There are 3 ways to turn a row about zero (a turn may also mirror it). The second row of each pair is the first, turned, with some noise. The first 33 pairs use one turn. New pairs use 3 turns, one after the other, and a turn may come again.
(in the rows, 128 means zero)
Some pairs, each with its turns in order after it:
[144  92 157 134  81  95 108 146 137  89]
[178 144 146 133  78 127 106 134  80 141]
q_680

[116 103 108  99 151 124 166 143 130 112]
[110 171 115 135 146 137 131 108 151 157]
q_508

[171 112  91 103  89 120 175 177 105 167]
[118 136  52 110 202 147 129 106 115 112]
q_508

[128  76 104 175 153 123  79 179 100 136]
[159 161 126 138 131 176  65 161  82 134]
q_508

[127 151  80 165 139 155 173 133  78 107]
[161 133  75 184 125 162 155 130 106 133]
q_809

[164 109 166 101 124 145 168 144 114  80]
[152 157 108 162 139 100 122  69 161 101]
q_508

[160  92 138 110 137 112  80  84 144 159]
[ 79  97 134  90 149  81 104 146 115 140]
q_809

[108 171  79  88 156 117  90 113 125  87]
[133 136  95 119 161 149  65 112 151  76]
q_680

[115 131 174 165 154 134 155 168  80  99]
[186 143 171 127 150 133  95  75 125 132]
q_508

[114 171  92 133  78 176 158  94 163 134]
[138 130 130 192 126 136 140 125 213 134]
q_680

[ 91 179 150 166 173  87 118 122 180 111]
[130 154 215  96 102 122 173 144 109 131]
q_508

[133 103 176 115 162  89  92 126  92 176]
[147 119 127  71 178 112 157 133  67 142]
q_680

[ 77 166 142 104 174 162 107 161 139 173]
[106  49 111 101 176 145 118 136 159 150]
q_680

[102 159 143 171 137 140 147  79 151 131]
[121 128 167 151 149 177 159 102 157 123]
q_680

[138 160 175 121  93 147 148  81  88  96]
[ 80 118 135 205 134 126 141 100 147 102]
q_809

[104 119 152  90 117 174 120 158 104 106]
[ 92 169 133 140  76 152 126 126 144 113]
q_809

[178 176 110 131 126  92  87  82 134 139]
[157  96 113 121 104 134 189 184 131 100]
q_508

[153 165 136 143 138 154  90 130 111 111]
[180 113 141 131 129 101 118 159 138 115]
q_508

[133 101 115 180  95 112 145  87 120 130]
[144 109 106 162 175 100 136 166 153 127]
q_809

[ 86 149  97  83  78 143 162  82 176 135]
[157 115 107 134  79  55 137  92 167  89]
q_809

[103 155 133 161 123 129 127 158 118 117]
[149 140 140 131 135 164 157 130 132 110]
q_809

[ 97 117 157 108 148  87 146 166 112 109]
[124 161 167 131 152 167 121  94 148 114]
q_508

[173 123  97 176 113  85 102  79 124 157]
[153  95  89 125  88 161 169 158  79 121]
q_508

[124  95  80 172 178 115  80 161 155 148]
[162 115 113  56 142 154 119 183  94 139]
q_809

[139 127 170 178 108 156 173 161 132 121]
[ 95 114 186 146  87 123 140 133 124 169]
q_680

[ 94 143 139 155 109 154 169  88 103  99]
[117 116 182 177 130 125 140  96 146  97]
q_680

[114 109 155  90 108 173 180 115 125 115]
[109 156 106 163  98 118  96  97 175 119]
q_809

[103 136  77 160 170  99  80 163 172 156]
[126 115  95  62 121 196 130 175 152 113]
q_680

[ 76 140 175 156 142 108 124  94 175 172]
[ 89 107 185  75  71 130 137 113 109 129]
q_508

[ 90 179 139 179 175 124  79 138  94  97]
[109 110 188  93 170 176  81 148 125  84]
q_680

[143 173 134 136  85 113 171 148 130 161]
[151 136 135 141 149 118 179  78 157 150]
q_809

[151 118 173 114 163  96 171 174 177 154]
[103 121 111  78  97 137 146  92 109 200]
q_680

[122  84 121  77 164 175 115 135 136 139]
[ 95 152  92  92  80 126  81 133 119 133]
q_809

New pairs. What belongs after each?
[133  92 158 107 179 156 142 176  95 178]
[ 71 100 120 188 142 171 113  84 145 126]
q_508 q_809 q_508

[ 87  85 128 114 119 147 129 159 176 167]
[192 137 137 149 121  97 161  94 102 143]
q_809 q_809 q_680

[142  94 146 164 178 100 134 122 111 137]
[137  96 123 137 167 129  95 128 170 162]
q_809 q_809 q_508

[143  89 148 100 148 149 150 131  90 114]
[ 95 111 140 172 145 116 164 151 115 149]
q_680 q_508 q_680

[ 92  99 123 168 149 136 177 161  80 159]
[103 112 130 186 151  65 120 162 155 141]
q_680 q_680 q_809

[ 98 175 177 109 148 135 159 160 110 169]
[143 106 118 184 143 121 102 200 125 101]
q_809 q_809 q_809

[150 134 124 108 109 170 103 157 156 168]
[154 143  90 144 127 115  79 154 114 104]
q_508 q_680 q_680

[142 118 151  92 108 129 167 145 167  80]
[110 100 136 166 153 161  82 158 116 153]
q_508 q_809 q_809

[ 99  97 138 146 119 156 132 137 140  92]
[130 125 178 122  95 105 128 135 105 142]
q_680 q_680 q_680

[ 92  86  98 102 123 176  90 111 103 116]
[ 68  97 157  93 146 154 133 131  89 108]
q_809 q_508 q_680

[ 93 162 161  91 157  97  94 120 112 129]
[165 112 193 147 116 110 120 104 103 144]
q_809 q_809 q_508

[131 144 126  97 166  95  89 108 143 145]
[119  88 100 108 121 147 106 140 172 104]
q_809 q_508 q_809

[151  91 141 121 146 128  88  99 103 100]
[ 84 108 172 142 130 101 137 151 141 106]
q_680 q_809 q_680

[179 143 145 128 126 153  97 128 111 173]
[143 105 122 156 167 140 139 184 113 118]
q_508 q_680 q_508

[130  82 119 137 111 107  93 153 149  99]
[143 142 173 169 125 123 137 160 163 123]
q_809 q_508 q_508

[154 130 124 152 153 146  96 169 174  99]
[171 127 104 110 122 175 104 156 138  92]
q_809 q_508 q_680

[146  78 174 133 132 109 110  93 128 130]
[133  91 150 129 164 172 148 137 157 147]
q_508 q_680 q_809

[125 142 140 141 107 105 168 113  81 169]
[126 127 123 138  98 123 101  82 134  70]
q_809 q_680 q_809

[167  93 165  93 150 123 147  91 179 118]
[191 154  69 132 153 113 105 136 156 138]
q_809 q_680 q_508

[175 168 114 147 127 117 155 100 162  94]
[107 180 146 109 158 154 174 146 119 143]
q_508 q_809 q_680

[ 87  89 157 152 149 122 105 105 174 153]
[142 105 170  94  88 144 159 110 141  85]
q_680 q_680 q_680

[ 89 148 177 101 161 125 164 136 117 130]
[139 124  84 191 139 137 107 131 101 138]
q_680 q_680 q_809

[174 100 114  85 105 135 158 124 111 115]
[121 167  94 105 151  94 137  94 137 105]
q_809 q_680 q_508

[136 117  86  84 140  77 107 115 106  98]
[148 117 133 103 138 196 159 140 163 105]
q_508 q_508 q_508

[167 178 103 108 157 112 169 166 110 141]
[148 167 166  82 132 133 181  92 128 150]
q_809 q_680 q_508

[168 126  92 148 122 168  80  94 146  80]
[ 92 150 176 120 164 160 120 127  92 184]
q_680 q_508 q_809

[174 179 137 163  89  97 103 169 111  91]
[ 97 167 160 157 129 125 176 128 107  57]
q_508 q_680 q_809

[175  92  89 134 108 133 158 137 150 141]
[103 166 168 160 131 103 163 145 139 124]
q_508 q_680 q_508

[ 82 170 117 149 128 163 167 110 175 133]
[127 108 103 111 130  90  97  91  73 173]
q_680 q_680 q_508

[166  85 111 169 154 121  92 158 135  94]
[104 160 111 117 167 194  92 134 106 129]
q_809 q_680 q_508

[176 146  87  88 131 112  95 165 103  91]
[135 128  80 166 159 133 137 146  79  70]
q_809 q_508 q_680

[167 118  89 136 165  99  83 150 177 135]
[113 120  82 169 147 124 152  84 184 129]
q_508 q_809 q_809

[ 80 114  90 105 123 178  90 120 169 164]
[130 142  57 138  83  85 118 142  85 140]
q_508 q_680 q_680

[148 169 128 139  83 109 142 114 144 179]
[162 160 142 136 109 124 124 105 127  64]
q_508 q_680 q_680

[174 106 132 103  84 147 111  89 164  88]
[117 105 132 172 145  64 138 103 127  78]
q_508 q_680 q_508

